The first 6 rows are patterns. Each new row is the sum of 2 different patterns, raised or lowered, with some noise. Before adding, each is slid sideways (what falls off one end comes back at the other) and multiplied by a number that may be negative. Names go in the order of the patterns.
Some rows, each with the names of its patterns after it:
[-2.04 -2.40  1.15 -2.13 -1.99 -1.20  1.80 -1.18  2.14 -0.62 -0.80 -2.53
 -1.26  1.94 -2.42 -1.72 -0.09 -1.59 -0.59  0.81  1.66 -2.09  2.32  2.01
  2.20 -1.49 -2.07  1.92  0.90  0.48  0.02]
Dono
[-1.78 -1.38 -1.49 -0.15 -1.64  0.50  1.12 -1.36  2.36  2.13  1.54  2.02
 -2.46 -0.74  2.34 -1.67  0.80 -1.68 -1.31  0.63  1.31  2.01 -0.77  1.19
  0.72  0.32  0.26 -2.27 -0.79 -1.30  0.15]
tove
[-0.37  0.79 -0.53  0.67  1.50  2.34 -2.53  0.29 -2.07 -0.77 -1.26 -0.05
 -2.05 -0.29  0.15  1.88  1.85  1.17 -2.11 -0.22 -2.21  1.23  1.41 -1.40
 -1.03 -0.56 -1.23 -1.70 -2.08 -1.47  2.10]
zituf
[ 0.42  2.44  0.48 -2.50 -1.61  2.40 -0.41 -1.11  0.99 -1.29 -1.16  1.33
  1.53  1.02  1.26  0.84  2.20  0.12 -0.76 -0.30  1.13 -1.57 -0.31 -1.24
  1.76  2.52 -1.99 -0.90  2.52 -1.82 -0.73]
nodor
[-1.87 -1.75 -1.31  1.25  0.14  1.77  2.07 -2.49  0.55 -0.37 -1.64 -1.40
 -2.48  0.63  0.56  2.09 -0.03  1.65  2.22 -1.25 -1.14  1.63  1.76  1.01
 -0.43 -1.84  1.30 -0.15 -0.11 -0.74 -1.20]
tozuz
[-1.42 -0.86 -1.90  0.41 -1.20 -1.14  2.08  2.25 -0.15 -1.73  1.64  2.29
 -1.03  0.90  0.18  1.59 -1.73 -0.19 -1.58  2.00  1.90  0.51  0.11  1.61
 -1.66 -1.70 -2.20  2.19  0.99 -0.11 -1.35]
bas

New rows, each followed by the names of its patterns:
[-0.20 -0.35  2.05 -1.24  2.32  0.95  2.35 -2.48 -3.45  2.02 -2.13 -2.32
 -1.88 -4.20 -0.70  0.76 -4.60 -1.10 -2.52  2.03 -0.68  0.32 -2.45 -3.34
 -2.11 -2.96  0.22 -3.13 -2.56  1.04 -1.43]
Dono tove
[ 0.94 -2.31  0.96 -0.18  0.77  3.18  1.30 -0.67 -2.00 -0.01  1.30  2.30
 -1.93  0.27  3.43  1.98  1.77  0.33  1.27  1.69 -0.91  0.81  0.47  0.60
 -0.57  1.28 -0.15  1.70  3.58  1.66  1.93]
nodor bas
[2.08 1.70 1.14 1.73 2.88 1.75 3.61 1.26 2.99 2.71 3.51 0.41 2.82 1.23
 1.31 1.53 2.46 0.66 2.03 1.70 3.35 3.32 3.21 0.13 1.39 0.03 3.00 2.71
 1.33 1.81 1.39]
tove zituf
[ 1.02  2.25  1.10 -1.58 -0.15  3.64  0.74 -3.08 -0.78  2.75 -0.01  1.23
  0.37 -2.04 -1.71 -1.97 -0.50 -1.38 -2.56  1.53  2.49  0.69 -1.85  2.84
  1.98  0.83 -0.77 -1.91  3.19  0.14 -2.19]
nodor bas
[ 4.52 -1.31  0.37  1.21  2.23  3.88  3.89  1.95  2.76  3.71  3.19 -0.89
  0.91 -0.03  2.99  1.26  1.91  3.23 -0.57  3.31  1.84  2.73  3.02  3.00
 -0.38 -0.80  2.90 -0.40 -0.91  0.90  3.75]
Dono bas
[-0.80 -0.49 -1.95 -1.39 -2.11 -2.21  0.94 -1.38 -0.89 -1.80 -2.19 -1.15
  0.16  0.80 -1.48  1.10  0.18  0.78 -1.20 -2.77 -0.78 -0.33  0.18 -1.58
 -2.83 -1.62 -0.49 -2.02 -2.42 -0.71  0.27]
Dono bas
[-1.67 -0.26 -0.21 -0.62 -2.08  1.11 -2.76 -2.87 -0.25  1.36 -2.59  2.01
 -1.65 -2.44 -3.03 -1.12  0.12  1.90 -1.49  1.45 -1.54 -2.31  0.48  1.20
 -0.71 -1.30 -0.06 -2.08 -0.66 -1.56 -2.28]
nodor bas
[ 0.43 -2.42 -2.31 -3.10 -2.08 -1.97 -1.05 -1.98 -0.88 -0.74 -1.02 -0.22
 -1.87 -4.29 -0.48 -3.48 -0.47  0.48 -1.87 -0.91 -2.29 -2.78 -3.97 -3.07
 -3.50 -1.39 -1.06 -0.28 -3.03 -2.00 -1.11]
zituf tozuz
[ 1.14  1.22  3.57  1.91  1.37 -0.22 -0.63  2.84  0.96  1.03  1.44  2.81
  1.80  3.26  0.69  0.78  2.97  3.87  2.48  2.00 -2.30  3.10  3.41  1.99
  2.98  1.16  0.42  3.93  2.89  3.21 -0.60]
tove zituf
[-2.51  0.59  0.41 -1.17 -1.56 -0.87 -1.47 -1.83 -1.19 -1.29  2.41 -0.54
  1.54 -0.13  1.16  1.37  2.78 -2.64 -0.19 -1.58 -1.93 -2.23 -0.72 -2.91
  0.67  0.37  0.86  2.38  0.57 -1.47  0.25]
tove zituf
[-3.99 -0.12 -2.73 -0.17 -2.13 -2.24 -3.28 -2.57 -1.81 -4.09 -4.06 -2.26
 -4.10 -3.52 -2.90  0.31 -4.10  0.66 -0.29  0.09 -3.53 -2.92 -0.69 -1.78
 -2.86 -3.30 -4.62 -3.18 -1.16 -2.91 -4.53]
Dono zituf
[-2.19 -2.53 -4.22 -1.07 -4.26  0.01 -1.57 -3.51 -4.22 -3.19 -1.72 -4.58
 -4.44 -3.15 -1.85 -2.71 -0.98 -1.32 -2.94  0.15  0.54 -2.29 -2.81 -4.69
 -1.49 -2.41 -1.82 -3.53 -3.52 -3.50 -0.24]
Dono zituf
[-0.11 -0.26  1.23  1.32 -0.11  2.52  2.11  1.30 -0.80  0.74  1.55  2.15
  0.22  0.79  1.31  0.32  1.19  0.92 -0.23  0.00  1.33  0.22  0.98 -0.13
  1.15  1.88  2.07 -0.30  1.82  0.41  1.22]
zituf nodor
[-2.70 -0.29  0.56 -1.26  0.94  0.27  0.40  1.57 -0.33  1.76 -1.93  1.98
  1.79 -0.43 -0.36 -2.13 -1.32 -2.23 -1.07 -2.39  0.51 -1.24  0.59 -1.50
  1.09  2.23  0.91  0.21  2.11 -0.14  1.17]
tove zituf
[ 0.36  2.59  1.44  3.97  1.74  1.77  0.14  3.61  1.09 -0.80 -1.00  3.06
  1.47  0.37 -0.87 -0.58  2.15 -0.21  2.43  0.14  1.07  4.23  4.91 -0.26
  0.36  1.51  3.06 -0.09  2.18  0.48  2.71]
zituf bas
[-2.43 -2.27 -0.98  0.43 -0.23  0.45  1.22 -2.30  0.01 -1.11 -1.63 -2.05
 -3.10  0.09 -1.14  0.00 -1.22 -0.37  1.48 -1.61 -2.39  0.97  0.19  0.54
 -0.72 -2.49 -0.28 -1.54 -0.68 -1.70 -1.98]
tove tozuz
[ 2.48  0.71  1.37  0.48  0.46  0.53 -1.70  1.15 -0.53  0.45 -0.81  0.07
  1.34  1.71  2.13  0.50  1.60  1.99  0.51 -0.41  0.54  1.08 -0.01  1.33
 -2.09 -1.94 -1.23 -1.89  2.35  0.20 -1.99]
tove bas
[ 5.10  1.84  2.31 -0.01  1.57  1.59  0.66  2.71  4.04  1.38  0.72  0.62
  2.60  4.87  1.81  1.61  2.63  3.43  3.12  4.37  4.37  3.13  0.68  1.91
  0.39  0.22  3.92  1.94  2.93  3.90  3.28]
nodor tozuz
[-1.21  1.40 -0.27  0.65  0.53  2.82  2.13  3.57 -1.51 -0.11  0.57  0.51
 -0.80  1.88  3.09  3.49  0.26  0.45  1.94  3.39  2.05  1.44  3.48  1.59
  2.71  2.13 -1.25 -0.17  1.52  2.67 -0.54]
tozuz bas
[-1.51 -3.60 -2.30 -0.72 -1.36 -0.12 -2.31 -0.59 -1.97 -1.79 -2.27 -2.90
 -1.71 -2.67 -1.73 -2.76 -3.50 -3.55 -2.68 -2.36 -1.33 -1.29 -3.43 -0.69
 -0.77 -1.53 -0.34 -4.03 -2.79  0.57 -2.25]
tove bas
[4.11 1.40 3.55 0.75 1.98 1.22 3.59 2.52 2.60 2.67 4.26 2.60 2.32 0.47
 3.54 2.13 3.17 2.43 1.17 1.64 1.28 2.16 1.12 0.94 2.87 4.55 2.45 2.02
 3.06 4.03 2.71]
zituf bas
[-2.38 -1.94 -2.53 -1.30 -3.42 -1.95 -3.91 -0.92 -2.71 -2.61 -5.41 -2.49
 -1.33 -0.29 -3.69 -0.25 -1.80 -1.26 -3.98 -2.86 -2.19 -2.66 -5.00 -0.47
 -1.49 -1.49 -2.40 -2.68 -2.36 -2.77 -2.64]
zituf nodor
[ 2.55  3.11  4.29  4.23  1.83  4.77  3.62  2.99  0.97  4.99 -0.04 -0.31
  1.93  0.66  1.21 -0.64 -0.55  4.13  2.69  0.95  5.23  0.69  5.00  4.44
  2.05 -0.34  0.71  1.46  1.01  1.87  3.23]
Dono tove
[ 2.39  0.89  2.81  1.25  0.50  4.28  3.29  0.39  0.49  1.79  2.06  3.80
  0.69  3.12  3.35  2.25  2.80  4.94  3.01  3.26  1.31  3.21  0.81 -0.86
  3.75  2.65  2.42  3.29  4.10  3.97  1.18]
nodor tozuz
[-3.71 -3.03 -2.81 -1.04 -1.60 -1.67 -4.20 -3.36 -2.55 -2.36 -3.00 -0.57
 -0.52 -0.42 -4.64 -2.78 -2.62 -1.33 -1.58 -2.50 -1.98 -1.90 -1.68 -1.02
 -3.54 -3.75 -2.47 -0.36 -3.55 -4.08 -2.39]
zituf bas
[ 2.09  1.39 -3.40  0.42 -2.92  0.77 -0.61  1.13  0.21 -1.91  0.83  2.06
  1.10  0.39  2.69  1.10 -0.06  3.72 -3.99 -2.24  0.20  0.07  2.55 -3.09
 -1.80  0.17  1.20  3.82  1.64  0.18  2.65]
Dono tove
[ 1.19  1.56  0.66  0.01  1.27  1.92  3.57  4.06  3.41  0.69  0.49 -0.31
  1.34  1.11  1.92  0.26  1.33  1.44  0.96  1.37 -0.04  2.85 -0.04  1.90
  0.14  0.63  3.32  3.92 -1.44  0.61 -0.79]
zituf tozuz
[-0.99 -1.15 -0.23 -2.06  1.40 -0.38  2.13 -2.94 -3.59 -1.98 -0.39 -3.92
  0.23 -0.50  2.21 -1.42 -3.67 -1.71  1.85 -1.24 -0.83  0.91  0.32  0.29
 -2.08 -4.39 -1.62 -1.35 -0.57 -2.07 -4.26]
nodor bas
[-1.57 -1.90 -0.83 -2.87 -2.21 -4.94 -2.02 -4.19 -1.57 -1.29 -2.16 -0.80
 -0.76 -2.55 -3.63 -2.58  0.03 -0.59 -2.28 -2.08 -3.80 -3.86 -2.72 -3.72
 -4.78 -4.33 -2.44  0.91 -1.94 -5.29 -0.06]
tove bas
[-2.47 -1.53 -0.63 -0.80  0.94  2.05  2.55 -3.42 -1.20  0.24 -1.52 -1.38
 -2.65 -1.07 -1.29  1.91 -1.69 -0.31  0.63 -0.56 -2.10  2.01  0.58 -0.21
 -2.14 -2.79  1.67 -1.89 -1.54 -1.32 -2.39]
Dono tozuz
[-0.33  2.74  0.27  1.84  0.16  0.98  2.60  3.45 -1.36  0.81 -0.91  0.53
  0.77  0.73 -0.59  0.93  1.42  3.14  3.30  2.55 -0.22  0.48 -0.73  1.60
  1.58  0.76  0.06  0.90  0.48  0.36  0.28]
zituf tozuz
[ 0.37  1.65 -0.63  0.78  0.02 -2.24 -2.91 -0.66 -1.01 -2.66 -0.94 -0.71
 -1.00 -2.32 -2.22 -0.04  0.20 -2.31 -0.06 -0.04  0.29  0.82  1.01  1.70
  0.37 -2.13 -1.12 -1.79 -3.23  1.07 -1.79]
nodor tozuz
[-2.79 -0.34 -2.57 -2.43 -3.04 -1.81 -0.33 -1.14 -0.18 -0.76 -1.58 -1.04
 -3.25 -1.14 -0.16 -0.54 -1.68 -2.46 -2.93 -1.90 -1.51 -2.17 -2.43 -1.17
 -1.26 -2.63 -3.25  0.15 -0.22 -1.09  0.16]
tozuz bas
[ 1.34 -0.90  0.54 -2.21  0.62  0.22  0.41  0.60  4.20  1.29  1.41 -0.99
 -0.29  4.53  0.77  1.69  1.18  0.14  0.30  3.83  0.96  0.67 -1.08  2.59
 -1.47  0.92  3.04 -0.10 -0.65  1.47  3.98]
Dono tozuz
[ 0.95  2.12 -2.71  1.78  1.16 -1.45 -1.15 -1.74  0.43  0.15  1.16 -0.19
  3.12  2.28  0.11 -0.46  2.39  2.90  2.79 -1.23 -0.52  0.45  0.05 -0.26
 -0.05 -1.53 -1.11 -0.65  0.66  2.60  1.39]
zituf tozuz
[ 0.17 -2.99 -2.60 -3.97 -0.68  0.83 -2.59 -2.03 -2.26 -2.25  0.67  0.39
 -2.63  0.00 -0.21 -1.31 -3.88 -1.04 -2.98 -1.02 -0.23  1.37 -1.34 -2.98
  0.37 -0.81 -1.91 -1.08 -0.75 -2.15 -2.27]
Dono tozuz
[-2.58 -2.92 -3.57 -1.91 -3.92 -3.44 -2.58 -1.78 -2.57 -1.53 -1.23 -2.13
 -0.99 -1.37 -1.53 -0.74 -4.31 -2.81 -1.42 -2.44 -0.70 -4.17 -3.37 -1.04
 -2.33 -1.45 -2.54 -0.71 -1.64 -3.12 -2.79]
tove nodor
[ 1.58 -0.25  4.57  3.13  3.48  4.79  0.48  2.02  0.79  2.16 -0.40 -1.20
  1.04  3.65  5.16  0.66  2.85  3.50  1.10  2.52  5.10  2.86  4.29  3.03
  1.50  1.96  2.83  0.76  1.97  1.70  2.40]
Dono tozuz
[ 0.19 -0.56  4.62  3.86 -0.33  3.39  2.69  1.96  1.27  3.08  3.70  4.53
  1.31  3.14  2.39  2.01  2.46  3.44  1.57  2.31  1.98  0.41  2.65  1.28
  2.22  3.66  2.92  1.04  2.87  3.48  2.21]
Dono nodor
[ 0.36  0.54 -0.89 -1.70  0.03 -2.18 -1.63  0.94  1.30 -1.12 -0.91 -1.39
  1.63 -0.02 -1.19 -0.47 -1.93 -0.58 -0.22  0.12  0.03  0.22  1.01  1.25
  0.25 -0.78  0.15  0.80 -0.58 -0.26 -0.32]
tove nodor
[-1.25 -2.12 -4.11 -0.60 -1.77 -1.14 -1.89 -0.52 -1.87 -1.35 -3.47 -4.29
 -3.15 -1.28 -2.67 -1.07 -1.00 -0.31 -3.48 -1.63 -2.35 -0.41 -0.41 -0.61
  0.50 -1.07  0.23  0.08 -4.15 -3.87 -2.54]
tozuz bas
[-2.90  0.77  2.42 -1.25 -3.10 -2.11  0.12 -2.27 -3.09 -1.00  0.64 -1.56
  1.08  0.17  0.84  1.61  2.01 -1.19 -0.13 -2.84 -1.16 -0.72 -1.54 -2.50
 -1.62  0.88  2.94 -0.26 -0.06 -0.59 -1.90]
zituf nodor
[-2.24 -1.38 -1.46 -1.48 -1.47 -2.11 -1.87 -0.22 -1.15 -1.73 -1.13 -1.07
 -0.53 -1.52 -0.90 -1.45 -1.27 -0.75 -1.93 -2.17 -0.02 -2.30 -2.11 -1.50
 -0.30 -0.24 -1.70 -2.19 -2.82 -1.72 -2.86]
tozuz bas
[ 1.37  1.84  2.10  2.45  2.77  0.62  1.82  1.57  1.79  1.06  1.28  0.16
  1.51  3.16 -0.59 -0.01  1.51  0.95  1.63  0.58  1.90  1.25  0.04  1.36
  3.36  0.50  1.51  2.34  1.01 -0.05  2.23]
Dono nodor
[ 1.41 -0.25 -0.45 -0.34 -2.33  1.85 -1.47 -1.83  0.91 -0.15  0.47 -0.03
  1.53  0.99  0.92  0.54 -0.32 -0.68 -1.63 -0.40 -0.57 -2.06 -1.31 -1.18
 -0.06  1.56 -0.67 -1.54  2.92  0.03  0.17]
tove nodor
[ 3.61  2.29  4.51  1.93  2.40  0.89 -0.63 -0.21  3.85  2.93  3.02 -0.19
  1.26  2.77  2.75  1.69  3.87  3.52  4.51  2.25 -0.80  1.95  1.12  1.74
  2.03  1.47  1.05  3.04  1.09  3.94  3.17]
zituf bas
[3.60 2.97 0.66 2.25 0.52 2.12 0.41 1.53 3.01 3.32 0.26 0.26 1.23 2.24
 2.56 2.05 2.88 3.11 1.69 2.27 3.33 3.85 3.51 1.60 2.90 0.76 1.37 4.08
 0.96 1.48 3.24]
tozuz bas
[-0.85 -0.28 -1.73  0.02 -1.03 -2.78 -0.60 -2.20 -2.50 -2.46 -0.90 -2.07
  1.88 -1.15 -0.82 -2.43 -0.75  1.34 -0.52 -3.22 -0.36 -2.74 -1.38 -0.89
  0.18 -2.96  0.41  0.53  1.69 -0.29 -1.05]
Dono zituf
[ 1.59 -0.03 -0.49  1.68  1.19  1.27  1.02 -0.24  2.76  1.33  0.64  1.16
  1.28  0.58  2.54  2.62  3.02  0.40  1.74  3.69  3.28  2.03  3.01  1.18
  0.95  2.62  1.33 -0.23 -0.16  4.05 -1.12]
Dono tove
[-0.49 -3.72 -2.30 -2.08 -1.38 -1.73 -1.33 -1.45 -2.78 -2.68 -2.76 -4.06
 -2.96 -2.43 -0.82 -3.81 -4.24 -1.47 -2.64 -2.57 -3.01 -1.02 -1.82 -1.18
 -4.26 -3.44 -3.22 -2.30 -3.61 -2.10 -2.44]
zituf bas
[-4.09  0.06 -1.48 -3.22 -4.56 -3.35 -0.41 -2.17 -3.65 -1.80 -2.87 -1.68
 -0.67  0.22 -2.14  0.22 -1.51 -0.68 -3.81 -4.26  0.76 -1.75 -1.39 -0.86
 -2.12 -1.80 -1.49 -3.59 -4.43 -2.72 -2.02]
Dono tozuz
[ 0.41 -0.88 -0.02  0.78 -1.56 -0.52 -1.33 -0.38 -2.74  0.81 -1.88  1.68
  0.83  0.50  0.63  2.43 -3.44 -1.69 -3.39  0.89 -0.37 -0.52 -2.85 -1.79
 -0.74 -0.43  1.05 -0.73 -2.63  1.08 -0.04]
zituf bas
[ 2.83  1.63  0.18  2.89  4.29  2.25  0.64  3.01  2.94  1.33  2.41  1.84
  2.57 -0.38  0.75 -0.54  2.76  3.65  2.17  2.66  4.13 -0.89  0.54 -0.46
  2.82  1.94  0.46  0.87  0.74  1.95  0.18]
tozuz bas
[ 0.73  4.06  4.12  3.42  0.67  3.04 -0.95  2.24  1.64  3.34  3.65 -0.37
  4.21  3.96  2.26  4.10  2.10  0.55 -0.75  3.82 -1.20 -1.12 -0.20  3.57
  3.10 -0.97  0.30  1.35  2.18  3.30  4.10]
Dono tozuz
[-1.47  0.66 -2.54 -0.07 -2.51 -2.60  0.48  0.70  0.06 -1.96 -0.33  0.17
  0.44 -1.01 -2.19 -1.12 -1.18 -0.02 -1.06 -0.79 -1.03 -1.36 -1.75 -1.10
 -0.81 -0.39  0.82  1.07  1.21  1.44 -1.15]
tove tozuz
[ 2.80  2.04  1.41 -0.27  0.88  3.04  3.11  4.92  1.34  1.06  3.97  2.11
  1.76  1.87  4.49  4.28  3.25 -0.32  1.66  0.97  1.65  1.86  0.24 -0.26
  5.10  3.05  3.67  1.68  3.90  3.20  3.17]
zituf bas
